The rows come from 4 hidden closed curves, with some noise, and rows from the same curve form a group. Each curve winds through 6 dimensions. The rows are also pushed far along 4 directions, which tell nothing about the answers.
Known rows, each followed by its group:
-1.0, 7.8, -18.0, 5.0, 5.0, 5.0, 4.5, 0.9, 0.5, -2.0, 11.4, 0.5, -29.4, -9.5, -1.9, 10.2 | J
7.8, 0.1, 3.2, 11.2, -14.1, 27.9, 4.9, 18.7, 6.5, 2.6, -11.6, -7.7, -23.6, -12.6, -32.9, 22.4 | G
3.3, -6.6, -0.6, -8.5, -4.1, -3.4, -14.6, 15.4, -5.4, -3.1, -9.5, 16.8, -1.5, -3.6, -26.3, 11.9 | Z
-3.2, -3.6, -0.5, 12.1, 13.2, 21.9, 19.3, -6.1, 9.3, -19.3, -13.0, 27.3, -24.9, -23.0, 19.5, 25.1 | Z
1.9, 6.9, 16.4, -17.0, 18.1, -20.0, 3.5, 2.5, -6.1, -17.5, 16.5, 18.3, 20.6, 3.7, 5.3, 4.4 | Z
-25.8, 14.8, 8.7, 1.9, -40.6, -18.3, -30.6, 6.0, 1.4, 1.4, -48.9, 5.9, -16.9, 11.2, -4.3, 10.5 | N
-18.9, 13.6, -11.5, 13.4, -2.4, 5.9, 5.7, -16.2, 9.8, 2.7, -1.7, -23.8, 9.7, 2.5, 25.1, -29.9 | J
-3.2, -5.0, -9.8, 10.0, -11.1, 3.2, -13.4, 10.2, 2.1, 7.0, -13.0, 9.6, -25.8, 0.4, -11.7, 3.9 | Z
17.6, 1.9, 8.1, -16.0, 7.5, -1.1, 9.4, 15.5, -11.7, -6.0, 23.7, -0.4, 33.7, -0.2, -12.8, -5.6 | J
4.2, -1.5, -16.4, -3.3, -2.3, 17.4, -8.1, 15.1, -6.4, -11.3, 9.7, 5.4, -18.3, -27.5, -17.1, 36.2 | G
-11.5, 15.6, 11.0, -29.8, 3.1, -24.9, -16.2, -10.6, -15.3, -26.7, 0.5, 25.1, -7.0, -4.6, -11.4, 32.4 | G
-26.3, 27.8, 6.0, 6.4, -7.5, 1.6, 11.9, -21.1, 1.8, -10.6, -20.2, 12.0, -35.5, -5.9, 19.8, 2.8 | G
11.5, -12.8, 25.5, -14.1, 15.2, -31.0, -8.3, -16.4, 3.7, -6.2, 15.2, -8.6, 34.5, 31.4, -13.7, -1.1 | N
3.2, -1.1, 21.0, -12.5, 0.7, -8.0, 3.7, -13.0, 0.4, -16.7, -17.3, 13.6, 9.9, 5.7, -15.6, 19.5 | Z
-1.5, 11.8, -14.6, 15.5, -4.1, 30.0, 25.4, 10.4, -3.3, 0.9, -15.7, 25.5, -48.9, -34.1, 8.0, 17.0 | J
18.7, -13.1, 1.0, -16.0, -22.0, -16.2, -25.9, 12.8, -18.5, 8.0, 6.5, -0.4, -5.2, 19.6, -32.6, 17.6 | J
4.5, -2.9, 0.7, -4.2, -21.9, -1.3, -9.0, 13.6, -1.1, 3.1, -9.5, -20.5, 18.0, 19.6, -7.0, -8.4 | N
-4.0, 6.8, 2.1, 14.5, 10.2, 8.8, 15.0, -8.0, 4.4, -23.1, 2.8, 22.1, -20.1, -4.6, 16.6, 13.1 | G
4.0, -4.7, 8.3, -2.8, -25.3, 3.2, -13.4, 5.2, -6.3, -3.0, -16.3, -3.3, 8.6, 11.5, -17.9, 7.0 | N
14.0, -12.3, -14.1, 8.6, -19.1, -0.3, -18.3, 9.7, -10.1, 9.2, 8.7, -11.9, 30.8, 10.6, -17.1, -8.2 | N
-3.8, -13.9, 16.7, 16.7, -9.6, -14.6, -20.4, -10.1, 14.5, 0.4, -8.4, -16.0, 32.9, 34.0, -1.3, -14.6 | N
8.2, -14.3, -3.9, 19.3, -20.9, -0.6, -17.6, 3.7, 6.3, 13.8, 4.8, -31.1, 19.3, 31.0, 3.0, -18.4 | Z
0.8, 5.9, -14.4, -2.7, 8.0, 11.4, 16.0, -1.5, -9.1, 5.2, 15.2, -5.1, 7.5, -8.4, 18.4, -24.6 | G
12.8, -7.2, 10.6, -8.2, 0.9, -3.2, 12.0, -16.6, -7.7, -16.1, -12.0, 18.5, 2.6, 3.0, -7.6, 24.4 | Z
24.9, -1.4, -10.2, 14.9, -23.5, 10.8, -1.9, 36.9, -10.3, 11.9, 10.2, -0.9, 0.6, 5.9, -36.8, -3.7 | N
13.5, -5.2, 2.8, -37.4, 13.5, -35.8, -9.1, -12.6, -18.8, 0.0, 25.1, -4.3, 37.2, 16.2, -11.6, -7.5 | J
3.0, 1.8, -7.6, 29.6, 10.1, 37.3, 34.6, 4.1, 11.8, -3.6, 13.3, -6.1, -1.3, -5.7, 39.5, -26.2 | G
19.4, -9.7, -12.5, -5.9, 13.9, 16.6, 12.6, 23.6, -4.3, 8.4, 24.9, -3.0, 0.9, -20.2, 1.5, 1.2 | J
-10.6, -3.2, -1.6, 1.3, 0.8, -11.1, -16.2, 2.0, 7.0, 9.5, 9.3, -23.7, 31.5, 15.6, 22.3, -34.2 | Z
-7.9, -6.2, -12.8, -4.7, 34.6, -7.0, 5.6, -21.3, 4.3, -22.5, 6.7, 28.6, -10.8, -18.5, 18.7, 21.8 | G
6.4, 13.2, 3.0, 10.1, -16.2, 16.6, 13.4, 14.9, -4.4, 4.5, 0.8, -2.6, -19.7, -2.6, -12.0, 2.4 | Z
-0.8, -2.0, 1.4, 1.3, -8.9, 6.6, -1.8, -6.4, 3.2, 9.8, -0.4, -25.9, 4.5, 4.4, -1.8, -5.2 | Z
38.1, -27.0, -20.8, -15.5, 28.7, 8.2, 12.6, 5.7, -15.0, -3.5, 39.5, 9.2, 3.8, -16.0, -20.5, 24.0 | G
-8.1, 9.7, -18.3, 0.8, 25.8, 12.0, 26.5, -16.5, 0.2, -6.0, 3.0, 20.1, -28.8, -32.1, 25.2, 4.6 | G
-0.4, 6.5, 6.5, -15.1, -22.4, -8.0, -6.9, 6.9, -8.4, -2.0, -25.0, 7.8, -24.3, 8.0, -10.8, 18.0 | N
-25.9, 16.9, -4.6, 16.0, -21.5, -0.1, -14.9, 3.1, 10.6, 7.6, -10.2, -19.8, -18.4, 14.0, 20.6, -22.2 | J
22.2, -2.6, -11.8, -14.9, -12.2, 9.5, 4.2, 15.6, -19.8, 10.5, 9.3, 2.6, -44.4, -11.6, -23.7, 32.4 | N
-17.3, 12.5, -10.4, 20.5, -35.8, 8.6, -20.8, 15.8, 7.0, 15.8, -9.8, -28.1, -22.1, 15.3, 3.7, -19.0 | J
-7.9, -3.3, -7.3, 24.8, -32.7, 10.0, -16.1, 2.6, 4.4, 9.6, -21.9, -4.7, -36.5, 7.8, 13.1, 10.7 | Z
-3.6, 9.1, -3.3, 13.7, -40.4, 29.5, -9.0, 23.4, -7.7, 19.0, -17.7, -8.9, -30.9, -13.8, -16.2, 4.9 | N
-7.3, 0.7, 8.2, -8.4, -1.7, -1.1, 1.5, -15.3, -3.0, -9.7, -13.3, 7.4, 8.2, 2.1, 13.3, -1.5 | N
6.6, 14.5, 31.8, -8.5, -31.5, -23.0, -10.6, 10.1, -11.1, -9.6, -21.3, 15.5, -2.0, 27.8, -40.3, 17.0 | Z
13.6, 15.4, 2.3, -7.3, -2.5, 12.5, 19.6, 16.7, -18.5, -18.3, 0.7, 40.4, -37.6, -23.9, -22.3, 39.8 | J
-2.0, 10.3, -8.7, 2.4, -19.1, -2.0, -14.6, 11.8, -2.7, 2.1, -6.1, 0.9, -40.0, 2.1, -30.5, 22.2 | J
-8.7, -8.4, 28.0, -14.9, -8.6, -36.3, -29.5, -17.4, 3.2, -12.0, -23.2, 4.7, 18.8, 38.7, -20.3, 6.3 | G
22.5, -10.3, 3.0, -21.5, 21.5, -17.2, 11.5, -19.5, -19.5, -22.2, 30.7, 19.8, 22.0, 6.0, 4.8, 18.7 | J
0.7, -4.6, 20.5, -14.5, 4.0, -25.7, -11.3, -18.4, -6.7, -25.5, -12.6, 31.5, 5.6, 12.8, -14.0, 30.7 | N
-27.4, 17.0, 5.3, 9.4, 5.0, -4.3, 1.5, -7.9, 6.6, -21.2, -19.2, 28.9, -15.8, -4.2, 25.2, -2.2 | G

New rows. What belongs after each?
-0.7, -0.1, 9.9, -24.0, 16.4, -22.9, 7.0, -15.3, -2.2, -11.8, 1.3, -1.7, 29.1, 16.9, 17.7, -13.2 | N
-15.4, 13.1, 9.0, 8.6, -25.0, -20.5, -21.3, 9.7, 1.1, 3.6, -27.7, 10.5, 1.0, 12.5, -11.4, -3.9 | N
7.8, 9.4, 16.0, -16.2, 32.2, -23.6, 19.4, -8.1, -9.1, -11.5, 23.4, 26.0, 18.8, -1.6, -2.7, -4.6 | N
24.9, -11.2, 0.3, -33.5, 33.1, -22.4, 17.6, -27.2, -25.0, -21.5, 33.9, 26.0, 24.4, -5.1, 2.5, 23.9 | J
1.0, 10.4, -10.3, 21.5, -35.1, 34.9, 0.2, 12.5, -3.8, -1.6, 0.6, -15.6, -36.7, -5.4, -1.1, 19.3 | G
-13.0, 5.0, 9.9, -7.7, -15.4, -13.4, -31.0, 1.9, 5.3, -7.5, -16.5, -11.2, 13.2, 6.9, -31.6, 13.1 | G
-16.5, 15.0, 23.6, 0.0, -7.7, -16.2, -8.1, -4.3, 3.8, 8.8, -10.0, -6.6, 19.6, 10.6, -2.1, -26.0 | N
-1.7, 4.9, -12.5, 2.1, -15.2, 8.0, -6.5, 11.4, -8.2, 6.4, 9.6, -1.7, -34.7, -4.8, 9.3, 10.8 | J
-1.3, 10.5, 20.0, -8.4, -28.4, -25.7, -15.9, 8.9, -14.9, -3.8, -20.5, 16.1, 6.5, 24.9, -17.6, 0.0 | Z
-10.1, 9.7, 8.3, -14.6, -26.5, -11.9, -17.1, -9.9, -14.0, -2.9, -18.4, 5.5, -11.3, 5.7, -2.5, 14.0 | J
-7.9, 10.2, 7.3, 13.6, -0.4, 11.1, 4.4, 8.5, 6.8, -0.1, 4.9, -1.7, 2.6, -13.3, 8.7, -1.9 | N
28.8, -6.3, -6.3, -3.6, -10.3, 21.8, 5.5, 22.9, -14.9, 13.7, 27.8, -24.0, 25.8, 1.7, -25.9, -14.3 | N
-16.0, 6.9, 17.1, -17.8, -6.9, -33.0, -27.6, -2.4, -2.5, -3.8, -10.1, 8.9, 0.2, 12.8, -5.4, 6.5 | Z
-4.7, 8.5, 6.7, -16.0, -17.3, -9.8, -10.2, -11.6, -17.3, -9.5, -9.4, 11.4, -14.3, 0.8, 0.3, 23.5 | J
2.8, -8.6, 14.0, -1.2, -19.4, -26.4, -31.4, -1.9, -6.1, -10.6, -14.4, 16.5, 5.5, 15.9, -33.2, 31.0 | N
-24.6, -2.1, -7.7, 19.3, -12.8, 2.5, -21.8, -8.0, 17.0, -1.7, -32.8, -0.5, -14.7, 1.1, 8.5, 1.3 | G
-22.0, 13.0, 23.3, -3.2, -19.3, 4.8, -5.8, -8.9, 4.6, -6.8, -35.0, 2.2, -10.9, 0.4, 8.3, 4.9 | N
16.5, -2.7, -2.3, -16.9, -6.5, 10.6, 7.0, 11.2, -12.3, -6.5, 4.0, 6.1, -40.0, -13.1, -11.9, 44.9 | N
-4.0, -7.0, 11.1, -7.5, 12.4, -8.4, -3.8, -1.2, 8.6, -1.5, 2.0, -4.7, 12.5, 6.2, 14.5, -3.8 | J
-7.2, 3.5, 15.8, -15.8, -3.2, -9.2, -4.5, -13.6, -6.4, -25.4, -20.6, 28.4, -12.6, -5.6, -0.7, 38.1 | N
-20.0, 15.6, 11.5, 16.4, 10.0, 11.3, 13.5, -4.7, 13.0, -7.5, -3.7, 9.6, -9.5, -22.5, 29.9, 2.7 | N
1.7, 11.9, 8.7, 4.2, -17.0, 3.2, -7.5, 18.6, -7.1, 9.6, 0.8, 3.3, -9.4, -7.7, -26.4, 9.0 | N
-13.6, -6.5, 2.1, 16.8, -3.1, -2.3, -4.6, -19.8, 22.1, 13.1, -17.2, -32.4, 27.4, 22.5, 7.5, -39.3 | G
2.3, 4.1, 0.6, -8.1, 12.2, 10.8, 17.7, -5.9, -6.2, 0.7, 15.6, -5.0, 15.8, -9.1, 16.1, -17.2 | N
-10.0, 9.0, -2.1, 24.3, -37.4, -1.0, -18.2, 20.4, 3.6, 17.6, -24.5, -6.5, 1.5, 14.4, -9.3, -22.2 | N
-3.7, 3.0, -8.2, 29.4, 10.5, 27.4, 17.7, 8.5, 14.2, 10.2, 23.7, -22.9, 25.1, -16.5, 35.6, -31.6 | N
8.6, -5.5, -1.2, -19.8, 23.8, -23.0, -5.4, 0.8, -6.0, -2.9, 34.5, -2.4, 34.0, 6.7, 6.8, -11.6 | Z
-7.1, -9.8, -3.9, 13.7, 35.7, 6.2, 12.5, -10.5, 22.2, -7.0, 12.6, -4.2, 23.6, -3.0, 34.2, -26.5 | Z
24.7, -5.8, 12.1, -42.3, 50.0, -15.2, 22.7, -2.5, -14.8, -19.7, 33.4, 28.3, 24.1, -15.3, -23.7, 18.9 | G
-1.0, 17.9, 14.3, -11.9, 16.1, -22.6, 6.9, -0.9, -12.9, -16.6, 3.1, 48.7, -24.8, -17.8, -15.2, 33.4 | N
12.2, -9.8, -16.1, 6.8, 10.3, 31.0, 19.7, -0.6, -0.5, -6.3, 9.4, 1.7, -11.9, -30.9, 12.0, 27.1 | J
-0.6, -2.9, 9.5, 2.6, -20.4, -2.6, -14.5, -4.6, 4.7, 11.5, -7.9, -31.1, 12.7, 19.6, -17.3, -6.2 | Z
-12.2, 19.8, 9.7, -10.3, 4.6, -10.4, 13.8, -7.9, -13.1, -17.9, -11.9, 42.9, -27.2, -14.0, 26.0, 17.2 | Z
29.4, -2.9, 0.5, 11.9, -13.2, 17.3, 6.6, 29.1, -6.9, -0.8, 20.7, -9.1, 14.5, 14.8, -39.1, -5.8 | G
2.6, 8.8, -1.7, 9.1, -15.9, 15.1, 9.5, 14.0, -5.1, 5.0, -11.3, 3.2, -0.3, -4.9, -10.1, -10.2 | J
-17.2, 0.9, -17.3, 34.6, -29.2, 22.5, -9.7, -0.3, 18.6, 14.5, -29.1, -28.8, -19.7, 2.0, 2.9, -11.3 | J
5.3, 3.3, -24.3, 23.5, 3.9, 28.7, 20.4, -3.4, 5.6, -7.2, 22.5, -15.9, -1.3, -10.9, 14.0, -2.5 | J
-15.3, 0.4, -16.7, 23.6, -11.6, 16.6, 1.1, -9.8, 1.5, 1.6, -17.8, 10.3, -20.2, -18.1, 34.5, 0.9 | N
-7.0, 3.3, 4.0, -6.1, -21.6, 3.5, -9.0, 6.0, 1.3, -0.3, -19.6, -8.8, -24.9, -0.9, 3.1, 23.7 | N
16.3, -8.6, 5.0, -12.1, -15.1, -8.5, -19.6, 11.0, -15.4, -14.5, 2.4, 10.7, 14.1, 5.1, -37.5, 34.0 | N
9.5, 4.7, 22.5, 6.2, -27.0, 3.6, -16.3, 30.2, -0.6, 3.0, -4.2, -8.1, 10.9, 13.7, -45.5, 7.4 | N
-13.3, 15.6, 35.2, -11.7, -10.6, -6.1, -5.9, -1.1, 0.9, -9.7, -22.0, 8.7, -6.4, 1.8, -13.1, 14.0 | N
-4.0, 6.3, 12.2, -24.2, -2.2, -20.6, 0.0, -8.6, -6.9, -9.8, -16.7, 9.0, -1.1, 12.0, 2.4, 7.3 | N
-9.3, -1.8, -22.7, 29.6, -5.0, 21.5, 5.8, -8.3, 18.6, 9.8, -4.9, -29.4, -0.4, -3.1, 17.4, -21.4 | J
0.3, 13.2, -5.6, 21.0, -51.8, 23.6, -17.2, 21.2, -6.0, 3.2, -7.3, -21.5, -28.1, 8.4, -30.1, 15.6 | G
-31.3, 7.3, 7.7, 3.0, 7.7, -14.9, -10.4, -19.5, 10.2, -20.6, -22.5, 23.4, -4.2, 2.4, 32.2, -4.3 | G
31.3, -29.4, -9.0, 6.5, -18.2, 10.1, -17.9, 17.4, -1.2, 18.7, 13.2, -34.9, 26.9, 24.1, -43.8, -7.3 | G
-4.3, -8.8, -4.2, -0.3, -0.2, 5.8, -12.6, 0.5, 7.4, 1.3, 12.1, -31.9, 44.2, 7.0, 8.0, -21.9 | G
-15.3, 13.3, 8.0, -0.6, 6.2, -26.0, -1.7, -8.8, 1.2, -6.9, -11.9, 20.0, 10.5, 3.6, 13.8, -9.2 | N
-15.3, 2.7, 5.7, 7.5, -25.4, -0.1, -18.6, 0.2, 9.9, 14.0, -21.2, -24.5, -16.3, 7.2, 7.7, 3.4 | N
-14.8, -6.0, 23.7, 0.2, -6.3, -35.4, -23.7, -23.2, 14.9, 3.7, -10.5, -26.5, 42.4, 47.8, 10.6, -30.4 | Z
13.5, 7.8, 5.5, -21.6, -2.1, -7.3, 2.3, 0.6, -21.5, -7.4, 23.7, 2.2, 9.1, 8.0, -14.8, 3.0 | G
8.7, 3.8, -20.5, 7.4, 20.6, 15.0, 23.7, -12.1, 0.9, -16.6, 28.9, -3.9, 5.0, -12.1, 10.7, 4.9 | J
-14.0, 7.7, -1.2, 38.6, -14.8, 21.6, 1.7, 15.3, 18.2, 5.1, -11.0, -7.5, -1.5, -8.6, 23.0, -13.5 | N
-29.7, 9.1, 5.5, 7.3, 9.1, -16.1, 0.4, -38.5, 20.5, -5.5, -17.8, -19.5, 29.9, 16.7, 27.3, -32.4 | J
-4.4, 1.9, -21.9, 24.1, -18.3, 16.8, 4.2, 12.6, 3.4, 16.5, -8.9, -15.2, 2.1, -0.1, 26.2, -32.2 | N
0.7, 1.2, -2.2, 33.5, -29.9, 20.0, -0.9, 13.6, 8.4, 9.1, -13.5, -19.1, 15.1, 19.9, 3.7, -33.5 | J
-14.8, 7.6, -12.7, 0.2, 17.0, 18.3, 27.2, -27.8, 1.1, -3.5, -5.8, 10.8, -37.0, -33.6, 48.1, 13.0 | Z
21.3, -21.8, -6.6, 19.1, 1.3, 11.4, 2.4, 3.2, 2.8, 0.9, 20.7, -9.8, 16.2, 12.8, -4.1, -2.9 | N
-18.6, 5.9, -1.3, 34.7, -41.8, 4.9, -24.1, 19.6, 15.2, 13.9, -30.9, -22.3, 15.3, 17.1, 6.0, -26.4 | N
19.4, -12.4, 2.1, 7.9, -38.8, 15.9, -21.5, 28.7, 0.3, 20.6, -0.3, -39.9, -7.5, 17.8, -37.9, 12.1 | N
